There are 3 ways to turn a row about zero (a turn may also mirror it). The second row of each pair is the first, turned, with some noise. The first 27 pairs use one turn. New pairs use 3 turns, one after the other, and a turn may come again.
In the rows, zero is written as 128.
Some pairs, each with its turns in order after it:
[121 127 116 137 137 208 126 138]
[115 117 117 125 134  84 201 132]
pef

[121 113 135 125 125 100 165 163]
[103 141 149 120 162  98 129 143]
Dador

[122 113 188 134 110 149 117  56]
[154 155 203 140 153 106 161 148]
febo

[ 89 108 105 153 137 160  54 142]
[129  85 120  93  50 117 139 123]
Dador

[126 133 132 128 135 129 181 125]
[136  89 108 136 119 132 125 100]
pef

[125 145 130 128 178 133  93  47]
[144 102 110 118 113 216  97 102]
Dador

[119 138 133 165  78 126  69 139]
[165 177 142 147 110 145  82 129]
febo

[ 92 144 144  47  92 164  88 161]
[154 131 162 136  88 145 132  29]
febo

[168 134 134 108  91 209 121 117]
[164 147 146 123  55 126 186 125]
febo

[ 95 166 125 150 118 209 141 129]
[157 133 154 162  72 146 135 184]
Dador

[119 120 115  72 121 131 137  89]
[126  81 167 134 123 152 159 113]
febo

[174 196 130 119 142 130 124 105]
[ 53 113 103 117 104 124 104 126]
pef

[184 119 129  54 152 166 134 110]
[ 55  92 165 159 170 104 136 118]
pef

[141 131 101 100 174 209 121  87]
[166 108  80 149  88 166  72 159]
Dador

[118 121 143 147 203 111 129 160]
[115 124 131  53 142 144 118 161]
Dador

[126  53 136 209  61 145 112 141]
[139 207 162  60 105 138  85 180]
febo

[131 139 110 129 126 130 135  81]
[137 131 135 153 124 155 102 105]
Dador

[130 170 134 143 121  59 131 124]
[126 144 104 114  98 166  67 123]
pef

[130 107 133 114  61 149 160 131]
[147 109 156 180  93 138 158 114]
pef

[147 113 166 124 100 114 137 135]
[145 158 128 107 154 143 151 121]
febo

[117 134 121 126 131  74 118 122]
[136 149 118 128 135 159  85 135]
pef

[140 103 129 195 106 151 170 109]
[110 202 148 147  94 132 116 130]
Dador

[169 136 132 130  99 105 102 125]
[172 139 111 139 133 161 130 142]
febo

[190 106  94 132  86 204 195 137]
[108 146 102  77  46 146 199 167]
febo

[113  89 152 209 128 209 127  61]
[173  68 113 119 107  67 188 216]
pef

[ 89 126 108 118 148 154 133 107]
[130 120  97 132 162 138 163 141]
pef

[ 76 135 120 127 118  92  86 146]
[114  72 157 105 115 120 160 101]
Dador

New pairs. What belongs after each?
[129 127 158 140 131 127 209 121]
[131  80 128 183 166 123  97 132]
Dador pef Dador

[101 161 153 128 115 135  71 111]
[ 93 141 131 124 124 144 163  73]
Dador febo febo

[100 135 118 135 126 121 127 126]
[118 136 144 117 120 137 145 120]
febo Dador febo

[ 62 138 121 107 100 157  97 106]
[122 196 103 126 153 106 152 108]
Dador pef Dador

[155 101 114 124 120  94 105 126]
[134 144 129  88 132  92 118 130]
Dador febo febo

[137 101  99  49 126  76 137 117]
[141 175 150 100 102 147  45 128]
pef febo pef

[125 128  53 209 118 105 119 123]
[139 157  72 132 187 172 120  73]
pef Dador Dador

[133 118 150 132  88 125 209  94]
[124 186 125  82 163 103 171 102]
pef pef Dador

[121 119 133 111 126 111 130 134]
[136 130 137 114 151 137 122 133]
Dador febo pef

[146  95 148 166 139 112 133 121]
[147 148 124  89 127 102 130 149]
Dador Dador febo

[169 127 205 137  93 121 124 153]
[ 69 130 138 100 135  63 109 130]
febo Dador pef

[131 153 138 151 137 138 190 139]
[115 109 115 164 135 155 118 177]
Dador febo febo

[100 173 121  96 137 162 131  66]
[124 161  63 156 142  80 132  96]
febo pef Dador

[151 109 149 107 125 127  69 135]
[141 162 141  86  94 136 107 113]
Dador pef Dador

[155  70 141  85 120 112 135 145]
[142 109  72 142 177 124 134 131]
pef febo febo

[160 146 159 125 116 159 198 107]
[ 48 122 160 150 115 117 108 114]
febo febo febo

[103 131 166 116 117 115 123 137]
[ 82 146 136 138 136 132 130 144]
pef pef Dador

[124  84 166 120 113 114  95 129]
[110 134  97 147 159  80 136 116]
febo Dador pef

[133 165 162  47 191 121 150 109]
[117 104 100 100 183 163  45 104]
Dador pef pef

[128 141  47 118 122 121  93 180]
[151  71 161 159  87  84  92 117]
pef pef Dador

[ 47 160 134  86 123 101 124 134]
[ 69 128 135 150 104 133  79  68]
Dador Dador febo

[172 126 110 151 110 138 142  65]
[ 97 102 151 164 180 144 150 100]
pef Dador Dador

[134 158 170 108 137 120 125 101]
[ 96 108  88 121 140 123 101 112]
febo febo febo

[145 128 142 134  74 126 104 107]
[101 133  93 148 127 167 140 153]
febo febo febo

[175 119 118  88  47 129  53 105]
[101 171  50 157  75  85 104  89]
febo Dador pef

[139  47 130 103 149 130 118  56]
[163 184 196  91 122 173 130 148]
Dador Dador febo

[126 137 128 106 148 112 108 209]
[122 134 135 162 125 106 123 213]
febo Dador pef

[126 159 132 118 154 127 117 130]
[ 97 128 128 134 115 146 133 116]
pef febo Dador

[ 47 147 140 139 102 105 139 116]
[124 148 151 197 140  80 137 127]
pef febo Dador

[ 79  47  93 125 138 104 110 129]
[108  85  69 106 128 182 105 159]
pef febo febo

[124 128 150 112 104 110 127 135]
[148 114 145 135 119 142 134 111]
pef pef pef

[135 137 127  93 130 126 121 102]
[152 106 157 125 115 130 136 137]
febo Dador Dador

[140 135 130 110 129 101 177 145]
[133  96 116 130 157 135  93 154]
Dador febo febo

